There are 3 ways to turn a row about zero (a turn may also mirror it). The second row of each pair is the first, turned, with some noise. The first 27 pairs use one turn. New pairs use 3 turns, one after the other, and a turn may come again.
Some pairs, each with its turns in order after it:
[ 11.6  19.4  22.6   9.7 -22.1 -42.4 -10.0  26.6]
[ 21.0   8.5 -26.9  30.1 -37.5 -18.2 -13.6   2.7]
q_219

[  6.5  12.6 -29.0  32.1 -21.7  22.2  34.9 -27.2]
[-22.0   9.9  24.7 -25.0 -32.5  30.0  34.9 -15.5]
q_219

[ 19.0  -3.9 -12.5  -0.5  -3.6  18.1  39.6  20.8]
[  3.5 -37.6  -9.6   5.3   2.1 -29.7  18.3  -6.7]
q_796

[ 11.5  -7.1  36.7  -3.6 -37.0  22.0 -33.1 -49.0]
[ -6.8 -10.6  59.9  49.2   3.7  -7.0  15.5  21.4]
q_219

[-15.6 -17.2 -13.6  21.0 -14.7 -14.6  11.3   4.1]
[ 9.8 -1.3 14.5  5.8 29.8 -8.1 10.8 19.3]
q_796

[  3.4  28.7  10.7  22.8 -14.1 -10.0  14.0  57.1]
[ -0.6  22.3 -33.5   4.6 -36.7 -27.3 -15.5 -34.2]
q_219

[ -8.0   1.5  -9.7   6.5  -8.1 -22.9  33.7  18.4]
[ -3.7 -18.2  18.0  21.6  17.3  -6.0  27.2   1.2]
q_796

[ 22.9   4.7   0.9  34.2  46.5  25.6 -15.3   1.4]
[-35.1  -5.0 -11.5 -25.9   7.4 -41.3  27.1  17.0]
q_219

[  9.5 -19.5  24.1  -3.8  11.7   5.6 -12.6 -23.0]
[ 21.9  20.1 -16.5 -17.3  -0.7  13.4  -4.3 -17.2]
q_796

[  4.3 -32.0 -18.2 -22.2  23.2 -26.9 -38.8  23.4]
[ 38.3  33.1  14.8  13.3  18.5   4.3 -42.0  -3.8]
q_884

[ -6.7  -4.5 -24.5  -1.9  19.6 -21.5 -23.5   4.4]
[ 21.8 -21.4 -28.0  -7.6  14.2  -0.6  10.8   5.9]
q_219

[-2.1  3.5 -3.5 -9.8 -4.9  2.1 24.4 -2.9]
[-11.7  -9.4   0.5   3.3  10.3  -8.3  10.9 -14.3]
q_796

[ 29.1 -13.5 -36.6 -19.0 -27.4  23.9  16.1 -11.6]
[-38.9 -24.0  31.5  10.1  30.0  -8.0 -15.0  -2.7]
q_884

[ -2.3  -7.6 -19.1   2.7  29.6  28.1   1.6  20.2]
[-15.6  -7.2  -7.9 -33.8  21.6 -15.6  -0.9 -15.6]
q_219

[-14.6   4.1  15.2 -20.8 -29.3 -15.7  -8.5  -6.0]
[ 15.9 -18.9   8.9  22.4 -28.5   7.7   1.2 -10.5]
q_884

[ -9.7 -23.9 -16.5  -0.7   7.6   0.6   8.0  36.7]
[  9.3   9.6  15.1  -6.4  10.9   9.9 -21.7  37.3]
q_884

[  8.5   6.5 -25.0   0.9   0.8 -35.9  21.4   1.6]
[ -4.4 -14.7  42.6   4.6   2.7  -2.8  22.0  -6.6]
q_796

[26.6 25.0 -8.0 -3.1 -6.6  6.7  7.9 16.9]
[ 12.2  20.2   8.4 -17.3 -20.3 -21.4   0.0  -9.4]
q_219

[-29.5  -8.7 -11.7 -32.3 -15.4  22.0 -10.8   7.4]
[-7.3  3.3 17.4 39.3 -3.4 28.5 -2.1 15.4]
q_884

[-12.2   9.4  21.8   5.5 -16.1   0.4 -18.4 -14.5]
[ -0.9   3.3  -4.8   9.0 -29.2   2.8  13.7 -17.1]
q_884

[  5.5 -16.3   5.1   9.5  -2.1   9.5  15.9   3.4]
[ 16.7 -10.3 -11.2   0.5  12.5  -8.4   6.2  -2.4]
q_796

[ -1.7  19.0  -4.7  -0.8 -32.4 -36.2   0.9  -7.2]
[ 32.7   7.3  -4.1  23.6 -31.0  16.8   5.1   2.1]
q_219

[  5.7  39.5  21.3   0.3 -20.0   6.1  13.5  -7.6]
[-13.8 -29.6 -21.3  11.7 -22.3 -18.6  19.9  -0.6]
q_884

[  3.3 -16.5 -28.7  19.7 -24.2   5.9 -13.1  21.4]
[  8.5   0.7  11.1  -1.4   5.3 -35.2  -9.4  34.9]
q_796

[-23.9 -31.9  35.9  11.1  -4.2   4.5 -20.2   1.6]
[ 25.3  33.1 -29.2   8.0  17.9  11.0  -1.3  16.5]
q_796

[-28.7 -20.8  17.2 -30.2  14.7 -16.7   3.9  11.1]
[ 36.7  -7.6  -5.3   7.9  -0.9  38.3 -14.0   7.9]
q_884

[ -4.7  -5.6   7.8 -19.1  -9.2  -7.1  12.8   0.5]
[  7.3 -20.0   3.4   4.6  -1.4   9.9  -7.2   1.6]
q_884

New pairs, each followed by its turns in order:
[ 61.1  11.2 -13.1   8.6  15.8 -34.0   3.0  -5.6]
[ 33.4 -14.7   4.5 -38.6 -37.0 -27.2  23.2  -7.8]
q_219 q_796 q_884

[  3.4 -10.4  -7.1  23.2  31.2   3.4  -4.4 -26.8]
[-26.0 -11.9 -10.9 -36.5   5.0  14.6   8.1   7.1]
q_884 q_884 q_219

[ 20.5 -35.1  24.0   2.5  -5.0 -17.4 -22.8 -17.3]
[ -2.6  -1.2  -9.8 -19.7   3.2 -42.7 -18.0  22.0]
q_219 q_796 q_884

[ 18.3  17.4 -23.5 -20.4  19.9  17.4  47.8  11.1]
[ 13.6 -26.3  14.2  13.4 -42.6  26.4 -13.5 -24.6]
q_219 q_219 q_796

[ 11.1   5.7   0.6 -27.2   3.0  18.2 -17.8  39.8]
[ -0.9   2.9   5.1 -11.2   5.1 -26.2 -34.4  32.3]
q_219 q_219 q_884

[-30.5  11.1  23.1 -17.2 -24.5 -39.4 -29.3  -3.0]
[ 17.1  24.2 -12.7 -13.2   4.0 -16.9 -25.3 -54.4]
q_884 q_796 q_884

[  1.0  11.9 -22.2  25.3  -2.5  15.7  32.7  -6.4]
[-22.4   5.9 -40.7   2.6  -7.7  -1.5  16.5 -14.2]
q_219 q_219 q_884

[21.6 13.4 19.9 -8.7 -1.8 14.1 11.4  6.4]
[-13.2 -20.4  17.6 -18.9   7.5   8.8  -6.9  10.0]
q_884 q_219 q_219

[-19.7   7.6   9.7  22.5  -7.0  20.4  11.9  13.5]
[-13.8 -14.0  -9.4  10.9  -9.4 -14.3 -21.8 -23.2]
q_884 q_884 q_219

[-29.8  17.5 -12.7  -1.7   0.9  11.6   8.8  16.0]
[  9.5  -3.6  19.9  24.8  -0.2   1.2  19.3 -17.8]
q_884 q_219 q_884

[-10.5 -20.5  -9.0  -5.9  12.0 -33.0 -13.7  20.7]
[ 7.2  9.0 31.0 35.4 -6.2  3.3  9.7 -4.5]
q_884 q_219 q_796

[-13.0 -24.5  11.3  -5.2  -5.3  15.3  -8.5   6.3]
[-16.9   9.9  -8.4  13.0  -5.6  14.6   6.4  21.9]
q_884 q_219 q_219

[-42.0  14.2   1.3 -14.8 -36.1 -26.1  17.4   5.1]
[ 13.9   2.3   2.0 -38.3  22.4 -39.2 -16.5 -24.0]
q_884 q_796 q_884

[ 15.4 -12.2   7.3  25.7  -0.8 -15.7 -29.3 -19.5]
[ 29.4 -27.9  14.2  11.3  -9.6   4.5  22.8  -2.1]
q_219 q_796 q_796

[ -1.0 -22.8  12.3  -6.2  40.9 -22.2  -7.6  28.9]
[ 12.6 -18.4   6.6  17.1 -39.2  33.4 -17.5  -8.9]
q_219 q_884 q_796

[  2.4 -34.7   1.1  39.6  15.2  -1.2  19.8 -38.8]
[ -3.8  21.8 -66.6  12.2   3.2  -5.1  -5.4   2.7]
q_884 q_219 q_884

[ 34.1  13.8  -8.5 -40.5 -22.7   7.9  24.7  51.3]
[  7.1   6.1  30.3 -32.3  -4.6 -24.7  32.6 -56.5]
q_219 q_884 q_884

[-24.1 -13.5 -17.0  -3.0  25.5 -25.9  -5.1   0.3]
[-27.9  10.4   6.8  -2.1 -11.7  25.9 -25.7  -3.8]
q_796 q_219 q_796

[ 11.1  14.7  15.3  22.3 -33.2 -34.5  28.9   3.0]
[ 2.8 15.4  4.4 44.1 41.6  6.6  2.7  3.9]
q_219 q_884 q_796

[  8.2  -7.9  -0.7 -15.0  10.1 -40.0  21.2  17.8]
[ 13.6  33.5  -8.1  20.4   2.8 -10.0   7.1 -32.3]
q_884 q_884 q_884

[  7.8  -9.5  -9.8  16.8 -21.0  11.3 -17.2  -8.4]
[ -6.7  -5.7  23.9  -7.6 -22.7  16.9  -3.4  -7.7]
q_884 q_884 q_219

[ -1.9   5.7   1.4  13.4 -11.1  -1.2  13.9   1.3]
[ 0.9 -2.6 -6.2  9.6 20.0 -0.7  2.9  0.5]
q_219 q_884 q_796

[-42.6   2.8   2.1  24.3   3.3  -2.1   8.3  13.8]
[  5.7  -5.4  -5.6  28.9 -17.0 -13.5  11.8 -31.1]
q_884 q_219 q_884

[-17.5  -7.4  24.9  -9.8 -13.8 -10.1 -21.3  -3.6]
[ 15.4 -11.4  30.0  -5.2  -1.1  14.6   4.4  18.6]
q_219 q_219 q_884

[ 12.6  43.1   9.7 -43.1 -21.8  24.5  10.0 -17.9]
[ 10.2   1.0 -39.6  -5.8  33.7   3.9 -44.0  26.2]
q_884 q_796 q_884

[ 13.6  12.9 -11.6 -20.6 -12.3  32.4  -9.2 -28.5]
[ 10.6  42.2  -5.5  20.9  18.5  -0.9  15.0 -12.8]
q_796 q_796 q_219

[-22.3  10.5   9.9  17.9 -18.7  -5.6 -29.4  29.2]
[ 27.7 -16.5  30.0 -12.2 -29.3  -9.4 -13.5  -0.1]
q_884 q_884 q_884

[  3.3  17.2 -24.6 -16.8 -18.2   3.3  12.4  -9.3]
[  2.7  24.2 -10.0  25.8  -9.1 -16.5  -5.6   1.2]
q_219 q_219 q_219

[ -2.5  40.5  -5.7 -13.5  14.8  -5.3  -8.1 -12.7]
[ 22.2  19.5 -12.2  -7.2  34.2  -8.0   2.6  -2.9]
q_219 q_796 q_796

[33.8 -4.8 -2.6 21.5 14.6  1.1 26.0 -6.0]
[ -5.8  12.0 -35.9  10.7 -11.7  19.9  20.6 -11.5]
q_219 q_796 q_219

[-27.2 -12.2 -17.9  20.4  -5.6  20.0  21.0  15.5]
[ -4.4 -33.4   3.4 -22.7   0.6  -3.2 -11.6  31.1]
q_796 q_796 q_884

[ -6.9 -23.5 -17.2 -37.5 -21.2  -1.0  10.1   9.6]
[ -4.9 -21.9   3.0 -24.9  24.9  -5.3 -34.5  -1.1]
q_796 q_884 q_884

[ 11.0  29.2   8.4  -6.5  26.1 -19.4  12.4  -4.5]
[ 27.9  10.6   3.9 -25.0  -1.5 -20.6 -11.3  16.8]
q_219 q_884 q_884

[-33.2  14.3  28.0  24.5   2.6  -1.6  27.5 -26.6]
[  8.4  40.5  20.5  -1.6   7.6  32.5 -11.9  29.2]
q_219 q_796 q_884

[-17.9 -15.1 -21.6 -23.9 -19.7  -8.9  27.9 -22.4]
[  4.9   8.3  41.3  26.2  19.9 -17.0  -2.8 -13.3]
q_219 q_796 q_884

